Every row belongs to one group in each of 3 separate groupings. Each group adds its own fixed numbers to the row, and there is some noise. The rows also spread widely along 6 directions, which tell nothing about the answers.
In the rows, 128 means zero.
Known rows, each followed by its group in each grouping:
[109 125  78 160 156  86  94 100 117 123 142 157 117 127 160 130 121 112
 131  94  73 139 116 130  81] => j418 j306 D
[124  82 145 122 174  73 110 162 118 184 130 109  90  93 104 167  88 118
 154 112 107 163  92 129  81] => j418 j63 K
[133 142 145 101 164 153 108  74 130 134 128  94 120 123 121 124 154  90
  66 180 153  83  73 114 123] => j751 j306 N
[135 114 121 122 152 114 109 139 137 132 114 150 100 105 107 109 146 115
 125 103 111  95  89 136 104] => j751 j214 Y
[137 113 131 125 157  66  81  96 114 174 147 133  98  88 132 129 101 135
 131  90  83 145  59 123  79] => j781 j459 Y
[135 111 180 111 173 118 113 116 134 157 137  84 122 100 104 142 119 132
 103 140 152  95  76 126 103] => j674 j459 K
[ 79  97  90 203 125 117 128 191 110  97  79 147 173 145 112 126 118 117
 160 113 144  76 126 170 142] => j781 j214 D
[140 158 134 125 139 173 131 128 133 107 130 134 150 127 129  98 192 107
 103 145 158  56 106 138 129] => j674 j63 N
[143 150 109 131 154 111 111 112 146 137 143 166 114 115 135  95 165 117
 116  86  92  99 109 121 109] => j751 j306 Y
[115 119 128 159 168 113  91 161 164 163 142 136 142 142 127 136 119 111
 165  91 110 131 143 134 118] => j418 j306 Y
[162 166 105 163 169 131  82  72 172 109 185 144 146 184 185 166 124  98
 140 160  80 167 131 141  83] => j418 j459 D
[132 103 125 123 155 108 122 139 127 149  99 149  90  85 115 119 140 109
 113  87 104 122 109 151  85] => j418 j459 D
[122 134 138 152 176 136 104  90 155 123 167  87 162 159 151 153 123 107
 125 172 140 107 114 111 115] => j418 j306 K
[101 103 121 163 165 113 110 100 100  98 119  99 148 162 142 163  80 106
 115 219 132 124  71 117 118] => j751 j306 K
[130 121 142 120 161 122 114 131 124 154 125 120 109  95 110 109 143 133
 116 107 146  80  82 115 110] => j674 j63 Y
[103 106 102 188 147 115 123 159  99  80 106 143 157 137 134 124 113 129
 139 135 122  89  95 152 114] => j674 j214 K
[123 111 149 156 167 150 121 192 165 147 118 115 146 147 103 161 117  96
 167 151 151 120 139 143 127] => j418 j63 Y
[116 112 106 150 146  96 115 178 133 148 109 174 108 106 119 119 126 105
 151  70  75 139 136 150 100] => j418 j306 Y
[115  99 107 170 166  43  85 141 107 140 148 141 122 151 137 178  49 115
 163 138  54 201 102 131  88] => j751 j306 K
[131 125  99 165 131  93 132 137 105 114 149 171 147 126 149  83 169 137
 143  82 109  77 105 126 121] => j751 j63 K
[134 145 154 121 158 125  95 121 151 172 161 112 150 127 122 122 155 107
 111 102 142  89 118 120 132] => j751 j306 N
[141 126 158 110 164 164 119  93 152 126 113 102 128 134 109 139 144  98
  78 192 172  72  87 129 121] => j751 j459 D

New rows, each followed by its group in each grouping:
[125 115 163 138 188 103  93 109 127 154 180  75 151 138 128 174  85 135
 135 166 152 122  83 107 102] => j674 j63 K
[138 130 142 104 164 143 140 149 170 145 114 125 117 104 101 114 166 100
 113 114 117 102 137 138 109] => j418 j306 K
[145 136 107 147 151 100  96 101 123 129 162 154 130 143 158 121 134 117
 143 133  97 126  86 110 101] => j751 j63 Y
[137 136 117 119 174 153 100 119 176 119 128 114 118 141 119 157 134  80
 113 163 120 131 127 145  91] => j418 j214 D
[ 88  84 120 151 134 106 146 168 103 126  73 123 139 101  91 107 124 118
 127 126 133  73  98 142 132] => j781 j306 K
[106  83 143 112 182  68  84 116 121 200 128 104  73  72 112 139  94 128
 119  78 104 140  71 104  85] => j418 j306 Y
[123 123 117 120 170 115  90  91 122 117 129 115 104 108 123 127 130 124
  94 126 123 101  75 128  88] => j674 j214 D
[132 133 109 146 149  89  84  97  98 144 170 140 136 136 164 131 137 116
 134 122 110 124  81 117 106] => j751 j63 N
[129 119  89 148 154  99 119  86  96 110 148 142 111 113 173 112 146 125
 123 129  98 122  80 122  78] => j418 j63 K
[110  98 133 142 167 109 104 131 131 146 132  99 129 107 122 134 124 126
 131 106 146  93  88 123 106] => j418 j214 K
[123  99 132 116 166  85 112 186 124 167 115 138  96  99  87 149 105 121
 140  97 106 142 120 144  90] => j674 j63 D
[111  79 168 119 173  67  84 135 104 225 143  99 101  80  97 127 105 152
 137  66 154  95  57  93 112] => j751 j63 Y
[122 127 146 134 180 108  94  83 132 135 167  90 141 132 130 146 105 132
 111 157 127 113  84 105 102] => j674 j306 K
[161 149 165 122 177 150  95 139 188 158 171 108 149 176 116 173 123  98
 148 178 143 133 131 122 119] => j751 j63 Y
[133 122 138  93 133 102 102 165 146 190 125 135 117  63  85  95 179 121
 129  25 110  96 113 152 112] => j781 j214 N
[148 115 147 100 148 145 134 230 180 146  76 166 101 111  58 122 159  94
 143  97 108 110 147 174 118] => j751 j214 Y
[150 131 132  97 142  87 109 171 134 187 145 150 106  92 103 128 151 108
 146  74  76 155 127 150  90] => j781 j63 N
[128 133 137 127 158 117 119 110 140 147 144 120 139 109 118  95 163 124
 107  96 132  66 103 108 129] => j751 j306 K
[ 69  75 109 206 134  86 132 147  44 104 100 133 161 112 139  97 116 161
 139 103 167  46  63 123 136] => j674 j63 K
[127 143 111 167 155 129 105 106 116 104 151 139 149 151 160 119 126 129
 134 145 128  98  87 122 109] => j674 j63 Y
[ 94  89 116 167 163  99 102 180 107 119  95 132 125 134 109 161  71 123
 151 138 118 124  90 155 106] => j674 j214 Y
[ 90  80 136 133 145 110 131 165 108 161  75 142 119  76  78  87 156 132
 110  55 162  42 106 128 146] => j751 j306 D
[134 115 107 149 152  61 106 127  95 144 166 152 127 111 150 117 132 140
 148  85  89 125  92 118  97] => j751 j63 K
[137 154 100 107 117 138 138 124 129 120 103 171 120  85 117  59 213  97
  95  89 100  69 115 148 123] => j781 j306 N
[131 133 134  98 172 133 107  84 148 139 127 116 104 119 111 131 140  98
  82 156 130 102  97 111 105] => j751 j306 D
[119  96 152 155 166  89 104 135 109 157 159 101 153 132 125 144 110 139
 148 133 154  99  88 111 126] => j751 j63 K
[ 98  96 146 162 173 113  98 153 139 162 122 105 141 127 119 146  94 117
 144 118 145 105 111 122 127] => j418 j306 Y
